The rows are grouped in 4 ways, from coarse to fine. Each group lies inside one group of the grouping before and may be the whole of it. The rows also spread widely along 15 directions, which tell nothing about the answers.
Some rows, each with its group in each grouping after it:
[ -1   4  -5  -8  46  10 -32  22 -11  11   5   5  -3   3  56  10  26  -5
  27  19   8 -42  20  -8 -10]
J838 nak J385 rorit
[ 11  47   1 -16   1   1   2 -45  16 -25 -40  23  24  -4  75  54  -1 -11
 -57  -7  -4 -17 -19   2  -8]
J90 Noto J266 guzul
[-26 -20   6 -33  63 -12 -30  14   5  40  13   9   9   5   6  12   0  12
  52 -45  12  21  24   4 -11]
J838 tuvof J891 Pufub
[-19   1   4 -14  11 -16  10 -10 -14  16 -44 -24  -7 -19 -37 -38   0 -25
  -9   9 -35 -21   3  -5  -3]
J90 Lumum J53 Leser
[ -4  36 -62 -15  38 -26  18  33  31   5  29   6   7  -6  35  26   7 -15
  20 -18  -7 -12  -2 -17  -9]
J90 supu J427 Dat
[-13  15   0 -21  36  39   7  22  35 -12 -26   6 -15 -39 -14 -22 -12 -38
 -23 -20  34 -19 -32 -25   9]
J838 nak J943 Vopav
[-23  31  44   6 -10 -21  -7 -31   3  21 -22  35 -13 -16 -37   1  13 -15
 -34  35  18 -20  18  24  -1]
J90 supu J427 gigig
[ 29   4 -30   7  -3 -13  36  -5  14  12  24  16   1 -12  37  10 -23  -5
 -24 -18  -3  19 -24  -4 -23]
J90 Lumum J53 daga
[ 13 -21 -21  13  -2  16 -11 -31 -43  -7 -43  -8  -7  -3  53 -12 -39   2
 -36 -53 -22  21  -1  -3 -27]
J838 tuvof J891 leri
[ -2   6  -9  25  -8  -5 -16  -8  36 -24 -20  31 -50  16   6  23 -11  34
   6  -9  12  19  27 -12  15]
J838 nak J275 Popeg
[ -8 -51  -1  13 -19 -32   4  36 -13   7 -15  -2   9  10  21   0 -29  49
  23  10 -31  14  29  10 -64]
J90 Lumum J455 sot
[-58   9  -4 -12  10 -12  27   2  -9  49  22  17   9  -6 -17  58  19  11
  30   1  27 -22  37  23  37]
J90 Selu J722 dumo
[ 12   4   9  -9  44  -7  -4 -29 -26   8  14 -25  15  -9  10  23  32  17
 -24   7 -42 -30  -7 -14 -15]
J838 nak J275 ker
[  6 -11   7  19 -57  -3  -6  55  -3  18  -6  26 -31 -22  14 -11 -44  35
  40 -21  24  38  11 -14 -14]
J838 nak J943 kigak
[-16 -13 -25 -13  32 -41 -20  13  -6  24  20  -3   3  29  15   6 -15 -15
  54 -20 -27  20  38  31  -4]
J90 Selu J214 Supe
[  4 -23  27 -16  38   3 -20 -25  54  42 -10  20 -32   2 -25 -37  19  28
  17   6  40  13  -1 -10  24]
J90 Noto J906 duk
[-49 -17   3  32 -33  -5  15  36  -6   6 -42  24 -26 -26 -38 -22 -21  44
  -1   5  27  -2  38   2 -49]
J90 Selu J214 vugiv
[ 43 -39  -2   8 -41   1  37 -14  11  19 -12  15   4 -11  59  -6 -51  11
 -24   1 -12  22 -23   7 -11]
J90 Noto J906 zato
[ 25 -18  37 -11 -19 -20 -18  32 -13 -35   0 -19  18   7   5  17  -7  14
   6  43 -47   3 -22  -3 -18]
J838 tuvof J891 Pufub
[-11  21 -17  -6  23 -54 -30  12  57 -48 -44  10 -35  23 -28  -7  19  17
  21  17   2  27  -4  23  26]
J90 supu J427 gigig
[ -1  11  -8   2  28   1   6 -36 -18  23 -56   3  -7 -33  43 -21  -6 -23
 -35 -15 -25 -39  19  -8 -30]
J838 nak J275 Popeg
[-14 -10   0  11  18   5 -27  17  -4 -14 -18  12 -13   9   5 -10  17  29
   0  10  35   0   4  15 -15]
J90 Selu J214 vugiv
[ -3  -1 -29   0  -2 -25  17  56  57 -38 -21   4 -16   4   4  10  12  28
  25  48  -1 -12 -10 -18  -4]
J90 Lumum J53 Leser
[ 11 -19  25 -21  38  16 -61   7 -13  13  25  -1  16  19  24  -8  -1  25
   4 -35   3  25  -7 -14 -43]
J90 supu J427 Dat
[-51   2 -26  14  27  10  -9   7 -17 -26 -61   5 -17 -13  -1   4   0  32
 -17 -36  13 -10  25 -14 -42]
J838 tuvof J891 Pufub
[ 40 -39 -30  13 -21  -7 -15  18 -23  13   8 -19 -18  19  49 -17 -10  60
  31 -11 -22  33  -3 -18  -6]
J90 Selu J214 vugiv
[  5  32   0 -20 -26 -40 -38  25  19  -4 -29  13 -13  25  44  12  -2 -11
  56  16  -7  11  13  10  39]
J90 Noto J906 duk
[-12 -30 -28   4  30  26  53 -26  22  -1  -1   5   4 -14  -2  12 -15   5
 -52 -15  17  -8 -17  10  -3]
J90 Selu J214 Supe
[  6 -20  -2  15  -4 -15 -44 -14  -6 -12 -11  11 -25  42  41  25 -29  26
  25 -23 -31  29  46   9  -3]
J838 nak J275 Popeg
[-19  -3   3 -12  -1  -4   0   0   5  21   7  -5   4  21  11  27 -18 -34
  17  30 -55 -46  55 -24  -8]
J90 Lumum J53 Leser
[-25 -23 -15  -6 -12 -18  31  21  29  29 -33  11  -1 -21  11  21 -12  74
  17  -4 -14  -7  30 -31 -33]
J90 supu J427 Dat
[  5  26 -23  -9 -24 -51 -12  14 -19 -43 -74 -28  -7  -5  25   1 -15  -5
  14  -4 -68   9  -6  -4   5]
J838 tuvof J891 leri
[  9  -5 -25  -4  -3 -26  40  35  14  39   2  22   1 -43  33 -14 -45 -23
  21 -30  -2  17  -4  -4 -32]
J838 tuvof J891 Pufub
[-27 -31  28 -25  18  -3 -40  29  -7   1 -10 -18  17  23 -14  -2  -8  26
  36   0 -25   3  20  -6 -28]
J90 Noto J906 duk
[ -7  -1  14 -34  40 -27 -38  20   6  -9 -17 -17   5   5 -28 -33  10  11
  28 -27   3  41 -32  17  -1]
J90 Noto J906 duk
[ -8 -44  13 -40  42   4  11 -26  46  38 -30   6  12  -5   5 -26 -58 -44
  -4 -31 -29   5  18   7 -10]
J90 Selu J214 vugiv
[-59  19  -6   7 -11 -50  11  25 -39  33 -41   8  -5 -32 -33   3  33  74
  33 -17  34  13  16  28 -19]
J90 Noto J906 duk
[  7  -4  20  10 -32   4 -28   2 -34  31 -51  17 -22 -11  61  -9  -1  16
  17  20  10 -22  30   2   5]
J838 nak J943 kigak

New rows. What belongs after each?
[-43   2   7 -42  24 -29  44   7  43  27 -61  12  18 -41 -22 -22 -28 -55
   5  -1  -3 -19   0  31   3]
J90 Noto J906 duk
[-19   1  14 -12  36  39 -30  54   3 -37 -25  -1  -7 -21  -2 -14  18  17
  -1   0  46 -14 -30 -18 -20]
J838 nak J385 rorit
[-49  10  14 -38  18  21   3  12 -38  35 -36 -17  27 -32 -11  -4  12   3
   3 -30  19 -23 -11  -3   1]
J90 Noto J906 duk
[ 44   4 -19   3 -25 -18  10  17 -60   7  30 -36  11 -17  38   5 -18   5
   1 -24 -60  18 -30 -15 -12]
J838 nak J275 ker
[-15  23 -34 -10   6  -2  34 -20   5  14 -21   6  -3 -23  22  41  28  50
 -13 -32  33   8 -25  -2  42]
J90 Selu J722 dumo
[  7   0 -24  12   3 -37   1 -13 -29  13  -2  13   5   9  46  17  13  22
  -4   3   4  12  -1  48  -3]
J90 supu J427 gigig
[-13  13 -40  23  56 -16   2 -24  36   5   0  28 -23  -2   9 -19  -7 -26
 -35  -9  -8 -26  41 -10 -62]
J90 supu J427 Dat
[-20  17 -23   1  34  -3  -1  33 -24  21   0   8 -13 -20  15 -17  15 -47
  23   6  34 -33   7  28  13]
J838 nak J943 Vopav
[-29 -13  -9   5  -3 -19  -6  54  -5   2 -22   3  -4 -14 -10 -11  -4  58
  30 -13  11  17  14  -5 -48]
J90 Selu J214 vugiv
[-25  -4 -17  -8  12 -23 -22  31  15  -3  -1  27   6  18  40  38 -47 -10
  41 -44 -12  25  44   5 -31]
J838 tuvof J891 leri
[-49  29 -20  15 -18   5  20   1 -26 -12 -29  -8 -15 -22 -45  -1 -10  11
 -27 -35   1  -4   7 -16 -13]
J90 Noto J906 duk
[ -7  -3 -45  21 -19  28  13  41  -5 -39  34  -2  -1  27  38  43 -32  -9
  -9  -4  -8 -11  10 -21 -19]
J90 Lumum J455 sot
[ 16  37  56 -27  -1  22 -16 -14  31  19   0  23   2 -22  -2 -14  -5 -56
 -28  24  13 -27 -18 -25   2]
J90 Noto J266 guzul
[ 16 -19 -61  37  20 -22   1  19   6 -49  -6 -21 -32  14  -7 -48 -17   6
 -16  -7 -35  21  -9 -12 -53]
J90 Lumum J53 Leser
[ 15 -38  32 -15  30   4 -35  14  18 -29  -4  -9   8  20 -11 -32  -7  -4
  -3  24  -5  12 -26  17 -23]
J90 Noto J266 guzul
[-10 -22  -1  17   9  -8  -1 -36 -20  20  11  -1 -21   9 -35 -11  -2  17
 -20  -7  -9  10  17  14   0]
J90 supu J427 Dat
[-30  14  64 -15 -54 -24 -17 -14 -21  -7 -90   8  10 -15 -14   8 -24   9
 -24  10 -30   2  14   9 -23]
J90 Lumum J53 Leser
[ 11 -11  12 -19  32  -9 -35 -10 -53  10 -19 -34   6  13   9 -43  33 -30
   5  22 -11 -11 -25  34  21]
J90 Lumum J53 Leser
[ 11  48   7  10 -20   0 -12 -55 -23   8 -42  10 -29 -13  10   1  35  22
 -46  -8  21   2 -21 -14  27]
J90 Lumum J53 Leser
[ 24 -20 -20  -7  11   3  12  31 -10  47   7  13  -4 -18  73 -16 -12 -22
  37  -1  22  -9  -6  16  16]
J838 nak J275 Popeg
[-15  10   1   0 -47 -33  26  -2   6  -6 -73   5  -5 -23   1  10 -25  34
 -15  -5 -29  11   4 -10 -20]
J90 Lumum J53 Leser
[ 16   0 -35  22  -7  -5  12   3 -24 -31 -11   1  17   2  70  25 -13  19
 -41   0 -23 -10  -6   5 -54]
J90 Selu J214 vugiv
[-10  13 -14  16  -4 -12 -17 -10 -20 -17  27  10   7  29  18  33 -35 -32
 -24 -15 -36   4  30  16 -33]
J90 supu J427 gigig
[ -9 -11 -11 -44  15  53   7  42  12  10 -26 -18  11 -18  30  -8 -11   0
  11 -36  29  -6 -38 -39  22]
J90 Lumum J455 sot
[ -9  19 -48  20  -5 -25   0  17 -30  -4 -38   0 -42 -19  10 -38 -20 -27
  15 -39   8  20   2  25  15]
J838 nak J943 Vopav
[-11  32  19 -33  -1   1 -26  63  -2  17  53   3  12   3 -13  11   2 -37
  56   3  18   0  -9 -10  17]
J90 Noto J266 guzul
[-21  -2  13  10 -64   7  16  18 -27  20 -63  14  -7 -20  32 -12 -22  -5
   0  34   9 -36  21   7   3]
J90 Noto J906 duk
[ 43 -28  14 -42  18 -12   9   2  -9  32  23 -29  35  -5  27 -17  -6 -15
  11   2 -30  14 -54  11  12]
J90 Noto J906 duk
[  4 -43 -11 -12   9  25  22   1  11   2 -16  -1   4  -2  39  28 -19  28
  -3  -9  -2  -2 -10 -15   9]
J838 tuvof J891 Pufub
[-29 -28 -21   2  25 -34  17  11 -45  -5   8  -8  39  11  13  36  13  41
   4  -7   4  13  -9  66 -26]
J90 Noto J906 duk
[  5  20 -29  10 -52   0 -32  54  26 -35 -11   6 -51  26   5 -10 -33   0
  39  -7   1  31   7 -31  36]
J90 supu J427 gigig
[-25   5  25  -6  23  26 -68  41 -12 -48 -39 -18 -31   6 -31 -37   6  -8
  15   4   4 -12   4 -23  -6]
J838 nak J385 rorit
[-10 -24 -30  15  21   7  36  -3 -57 -27   9 -49   3 -14 -35  -3  -6 -12
 -39  -1 -43 -20 -23  15  -5]
J838 nak J943 Vopav
[ -1  21   6   5 -15  -1   4 -49   3  45 -34  22 -35 -23  -8 -37 -25 -21
 -24 -36  10  16  11  -8  11]
J90 Noto J906 zato
[-51 -16  -9  12  -4 -41   1  28  31 -21 -70  19 -24  -4 -38 -19 -18  52
  22 -10  13  28  27  21 -35]
J90 Noto J906 duk
[ 27  -1 -24  31  15 -10  29 -21 -10  12   5  15 -24 -34   9 -46 -34 -39
 -45 -32  -1  19 -18  18 -33]
J838 nak J275 Popeg
[ 19 -71 -11  -3  27   9  11  32  25 -15   0 -17   4  23  28 -15  -4  11
  10  52  -9 -17 -14  10  -7]
J90 Lumum J455 sot
[  3 -32 -45   2  49  39  15   4  12   4  17 -12 -13  -8  20  -9 -30  -3
  -9 -49  -4  -1  -2 -29 -15]
J838 nak J943 kigak
[  4   3  29  19 -45 -26 -18   4 -12  -1 -41  13 -42  -5 -17 -23  -4  -1
  13  40  -4   2  14   8  22]
J838 tuvof J891 Pufub
[  7 -16  -1  17  31  17  -7  -6  38 -28   7   8 -28   1 -18 -20 -35 -22
 -33  -8 -20  -4  12 -25 -38]
J838 nak J275 ker
[ 18 -43   8  24  32  22 -15  -4  52 -11  11  21 -32  19  -6 -47  -9  -3
 -21  39  21 -11   5  -9 -33]
J90 Noto J906 duk
[-32  36 -41  11   1   6   4  39  -3 -46  -1  -8 -11 -15 -36   7 -10  32
 -14 -57  12  26 -19 -34 -41]
J90 Noto J266 guzul
[ 17   2  -5  14 -35 -49  21 -10 -40  50 -52  13  -8 -38  46 -28  20  43
  -5  20   6  -1  -8  31 -11]
J90 supu J427 Dat
[ 19  25 -35   9 -27  -7  28  19 -18   4  20 -13 -18 -13   4  -8   0 -25
   0  14  -8  -7 -25  -5  36]
J90 Selu J214 vugiv
[  4 -35   8 -27  51   7 -27 -21 -23   6  -7 -33   7  17   6  -7  -2 -15
   7 -11 -43  -6   2  -1   9]
J838 tuvof J891 Pufub
[  1   4 -30   6   0 -23  26 -16  -3  15 -17  -4 -32 -30 -21 -13 -21  25
  -2 -64  -9  46 -13  -3  15]
J838 nak J275 ker
[ 14  -8  41 -17   7 -13 -25  -5  -5  56  10   8  -3 -18   3  -1  -9  32
  23 -22 -16  17  15 -24 -22]
J838 nak J943 Vopav
[ 18   9   9  19 -17  42 -13  -4  15 -24 -46  22 -45 -33  13 -21 -10  56
 -42 -37  49  30 -36 -43 -12]
J838 nak J385 rorit
[-12  28   7 -13  19  -4 -10 -16 -30  29  12  -8  15  -4  19  45  59  38
   1  21  -2 -40  10 -16  12]
J90 Selu J722 dumo
[-31 -16  21 -31  33   9 -21   2  53 -32 -40   4 -12  17 -21  24 -21  -4
  13  -9  -8   1  15  -1  32]
J838 nak J275 ker
[-30  28  -6  44 -34 -25   1  45   6 -29  -4  37 -29 -14 -38 -15 -17  13
  -9   3  37  19  12  10 -55]
J90 Noto J906 duk
[-48 -14  -5 -38  17  15  16  22   9  41 -57  20  18 -24  35   4 -22 -12
  22 -30  38 -15  15  22  12]
J90 Selu J214 vugiv
[-24 -12  18   6 -26  15  11  -3  -4  40 -17  37  -1 -19  19  19 -20  43
 -17 -20  33   2  22  -5 -28]
J90 supu J427 Dat
[ -4   1 -24  40  28  13 -55  30  -7 -41  29   2 -40  33 -14 -27  21  27
   1   5  27   8  13 -16 -41]
J90 Selu J214 Supe
[ 10 -20 -11  12  -8 -38  -7  34  30  -1  51  17 -19  23 -23   2 -33  17
  39 -11  -7  58  11  14 -12]
J90 Selu J214 vugiv
[-38 -32   7 -13  27  35   4  46  28  20  23  24   8  -3  11  20 -55 -46
  23  -7   6 -34  49 -12 -31]
J838 nak J943 Vopav
[ 11 -12  -2 -19 -11  -3  -1   8  28 -49 -62   7  20   5  58  20 -24  33
 -22 -13   2  27 -43  14 -11]
J90 Noto J906 duk
[ -4  -6  -4  19   8 -52  11 -52  32  16 -17  23 -27   2 -26  -6 -19  29
 -16 -16 -23  34  28  14 -26]
J90 Noto J906 zato
[  8  14 -38   9  40  -9   3 -19 -25  13  31 -14   5  -2  36  40  19  33
 -11 -23 -45 -20  19 -46 -45]
J838 tuvof J891 Pufub
[-31  36  16  15 -14 -18 -18  53 -21 -31 -22  22   3 -11  -5  -2  25 -26
 -11  66  32 -43   1  35 -24]
J90 supu J427 gigig
[-27  -5 -28  -8  -8 -11  14  12   6   0 -41   8 -11  -3   8  15  -2  31
  14 -17  26  17  -5  24  37]
J90 supu J427 gigig
[ 26 -53  -2 -32  55  -6  -8   2  -2  34  -8 -17  19  -3  67   8  16  60
  35  -7 -21   2 -10  -3 -13]
J838 nak J385 rorit
[-11   8   1   4   6   2 -12  44 -16 -35 -56 -12  10 -26  15 -39  14  20
 -23  22   2 -30 -22 -15 -70]
J90 Noto J906 duk
[ -3 -30  -9 -27  20 -41 -13   5  28 -17 -54  -9  13  14  25  -2 -28  21
  13 -13 -51  22   7  14 -25]
J90 supu J427 Dat
[-15  -6 -14  -8   3  11  42 -36 -39  53  -1   9  24 -28  29  12 -25  -9
 -32 -60  18  12 -13  28  -4]
J90 Noto J906 duk
[-19  64 -15  27 -19  -9   1 -28 -48  25 -12  26 -30 -25  -2  -2  28  -9
 -38 -16  46  -9   2  16  18]
J90 supu J427 Dat
[-15 -24  14 -18  20 -13 -17  50  -9  34  -5  22   0 -20  16 -20 -17   6
  56 -31  42  34  -1  35  -9]
J838 nak J385 rorit
[ -9 -16 -19  40 -36 -11  -2   6 -13   6 -25  36 -18  12  62  23 -19  57
  -3  -8  21  13  40   7 -48]
J90 Lumum J455 sot
[ 37  24   6   7 -44 -23 -18   1 -61  19  17 -28 -16  -4  22  10  12  21
  20   7 -53   1  -2 -26  23]
J838 nak J275 ker
[  5  24 -35 -14  23  -9  34  28  14 -13 -12 -20  -1 -49   2  -2 -12  10
  -9 -39 -30   3 -35 -45 -28]
J838 nak J385 rorit
[ 14  12  -5 -21  54   7 -33 -15   5 -27 -33 -14 -24   5   7 -31  22 -52
  -9   5  14 -10 -37  25  59]
J838 nak J943 Vopav
[ -5   4 -28  -4  20 -30  20 -24  25  18 -85  18  -3 -28  57 -24 -15   8
 -19 -16 -12 -11  13   3 -41]
J90 Noto J906 zato
[ -3  35  51 -39  -6  18 -55  25 -57 -14  -5 -39  22  -5  -9  12  13 -24
   5   4 -41 -22 -18 -42   5]
J838 tuvof J891 Pufub
[ 17   8 -33  -3 -12  -9   8 -37 -42  12 -35 -30   0 -13  32  -5 -17  25
 -32 -52 -53  18 -14 -18  -7]
J90 supu J427 gigig
[ -5 -26 -29  16  -2 -42  36 -40  23  14 -31  11 -26 -10 -22  -9 -27  44
 -22 -34 -19  43   7  19  -7]
J90 supu J427 Dat
[  0  -6 -46  29  29  11  23 -55  10  -4 -31  11 -47 -15  10 -10 -16  19
 -41 -50   6  16   5  -6   2]
J838 nak J385 rorit
[-35  38 -29   4  26 -26  -7  37  -9 -36 -42  -5 -24 -20 -12  -1  31   1
  17  10  10 -22  -1  10   3]
J838 nak J385 rorit
[-15  -9 -15   0 -19  -9  15  -4 -37  14 -30  -4  17   1  47  19 -16   4
  -2  -2 -22 -16  18  19 -11]
J90 Noto J906 duk
[-20 -30  10 -38   8 -21  43  17   3  50 -10  -5  40 -16  24  34  -6   6
  25  21 -22 -28   9  16  -2]
J90 Lumum J455 sot
[-17 -16 -13  -1 -11  42  -2  58 -35 -37  14 -14  14  17  38  31 -35 -55
  10  18 -14 -40   8   8  11]
J838 nak J275 Popeg
[ 23 -17  24  14  -2 -49 -20 -10 -10   8 -27  21 -27 -13  -1 -43 -18   8
   8  -7   6  54 -12  55 -12]
J838 nak J385 rorit
[  2  41 -17  44 -28 -39  35   7 -41 -10  25  17 -10 -31 -10   3 -26 -53
 -37   5 -20  -4   2  33 -36]
J838 nak J275 Popeg
[-14   8  40 -46   4  20 -29  -1  56  26 -32  20  -3   0  11  10 -20  -1
  24  -9  -1 -12  25 -48   6]
J90 Noto J266 guzul
[-11  -8   5  21 -33 -62  39   9 -20  39  10  14  10 -31 -14  24  -1  70
   7  10 -18  17  18  16 -50]
J90 Selu J722 dumo
[ 20 -12  -5   6 -29  -3   6   9 -42 -10  36 -20  11  13   9  37  16  50
 -11  14 -11  15 -36   8  20]
J90 supu J427 Dat
[-16  -6  -8  37 -52   7  21  -2 -24 -34 -67  30  -7 -12  37   4 -25  30
 -51  -1  42   8 -12  38 -23]
J90 Noto J906 duk
[ 30 -11   5 -28 -33   5 -14  19  15  -9 -46 -14  -8  -1  32 -22 -27   6
  10  -3 -18  22 -36 -16  35]
J90 supu J427 gigig
[ -6 -29  16 -14  45  37 -42   6  29 -24 -11  -9 -33  20 -20 -29 -17 -34
  13   5  -4 -10  10 -17  24]
J838 nak J385 rorit
[-31 -15  50 -32 -12   6 -19  -9 -27  24 -11 -13  28   5 -22  12 -39  -9
   3 -29 -40   7  22  -3 -18]
J90 Noto J906 duk
[-21   8  11 -48  33 -11   4   4  17  23   3  -7  14 -20 -26  19 -30 -24
  21 -60 -19  24  -8  -3  18]
J838 nak J943 Vopav
[ 20   0 -20   1  15   9  43 -16  12  31  -2   7  -7 -23  32 -11  20 -26
 -26  46  15 -50 -16   6  28]
J90 Selu J214 vugiv
[ 29 -40 -11   8  41  39  -6  -6  46   1   5  17 -15   7  66   5 -13  11
 -14  19  -2 -35  17 -37 -30]
J838 nak J943 kigak
[-19  37  18 -25  -6 -33  -4  -7 -35  16 -20  -9  10 -29 -46 -13  -2 -15
 -13 -40  -3  36 -34  29  14]
J90 supu J427 gigig
[-15  31  22   5 -58 -10  -4 -34   3  27  -3  26 -15   9  -2  41 -44  -4
  -4 -25 -28  13  47 -22   7]
J90 Noto J906 duk
[ 13  26  47 -14 -30 -33 -35  -4 -11  -9 -63   1  -1 -20  27  20   4  59
   1   2 -40  10   1 -26 -29]
J838 nak J385 rorit
[ 12 -10 -23  35  12  27 -21 -34  24  17 -27  46 -47   7  74 -19 -52 -19
 -21 -41   7  -3  59 -24 -38]
J838 nak J275 Popeg
[-15 -32  -2  -5   9   5  -4 -15 -22 -31 -14 -48  -3  33 -38   0  -7 -18
 -12  29 -67 -24  10  -1  17]
J90 Lumum J53 Leser
[  3 -14  36 -66   1 -17  18 -12  30  11 -39  -4  49  -5  33  33 -32 -42
  -7  18 -48 -15 -21  25  30]
J90 supu J427 Dat
[-33   4 -46   7  14   6   8   2 -46 -31 -48 -33  -6  -2   1 -10  14  -4
 -20  -3  -9 -26  -4  16  11]
J90 Selu J214 Supe
[-13   4 -17  -6  42   7  27   4 -31 -10   5 -14  17 -27  -1   3   0 -39
 -31 -17  -1 -17 -30  28  -5]
J838 nak J275 Popeg
[-19  43   5  -5 -32 -33  24 -20 -20  27 -37  26   4 -35   9  36  12  37
 -17 -26  30  21 -14  29  18]
J90 Selu J214 vugiv
[-22   4  29 -43  -7   9 -13  16 -24  -6 -73  -7  17 -15  33  12 -10 -38
  13   7   7 -21 -17  38  55]
J838 nak J943 kigak
[ 48 -40  33 -26  10  35 -11 -14   0   2 -39 -20   7 -15  54 -36 -29 -28
 -26  19 -39 -24 -28 -20  -3]
J838 nak J385 rorit
[-13 -38  14  10 -10  -5 -19  14 -18 -44 -16 -30 -20  22 -61 -23   1  24
   1  29 -14  19 -13  23  21]
J90 Selu J722 dumo
[ -7  -9 -11  19 -15   4  26  -5 -23 -43 -72   2 -10 -28  23   6  -7  32
 -44  -1  13   0 -31  26  -3]
J838 nak J385 rorit
[  5   1 -33   3  17  21 -30  15  11 -24 -36   4 -34   5  46 -13 -14  13
   9 -45  16  17  -1 -23   6]
J838 nak J275 ker
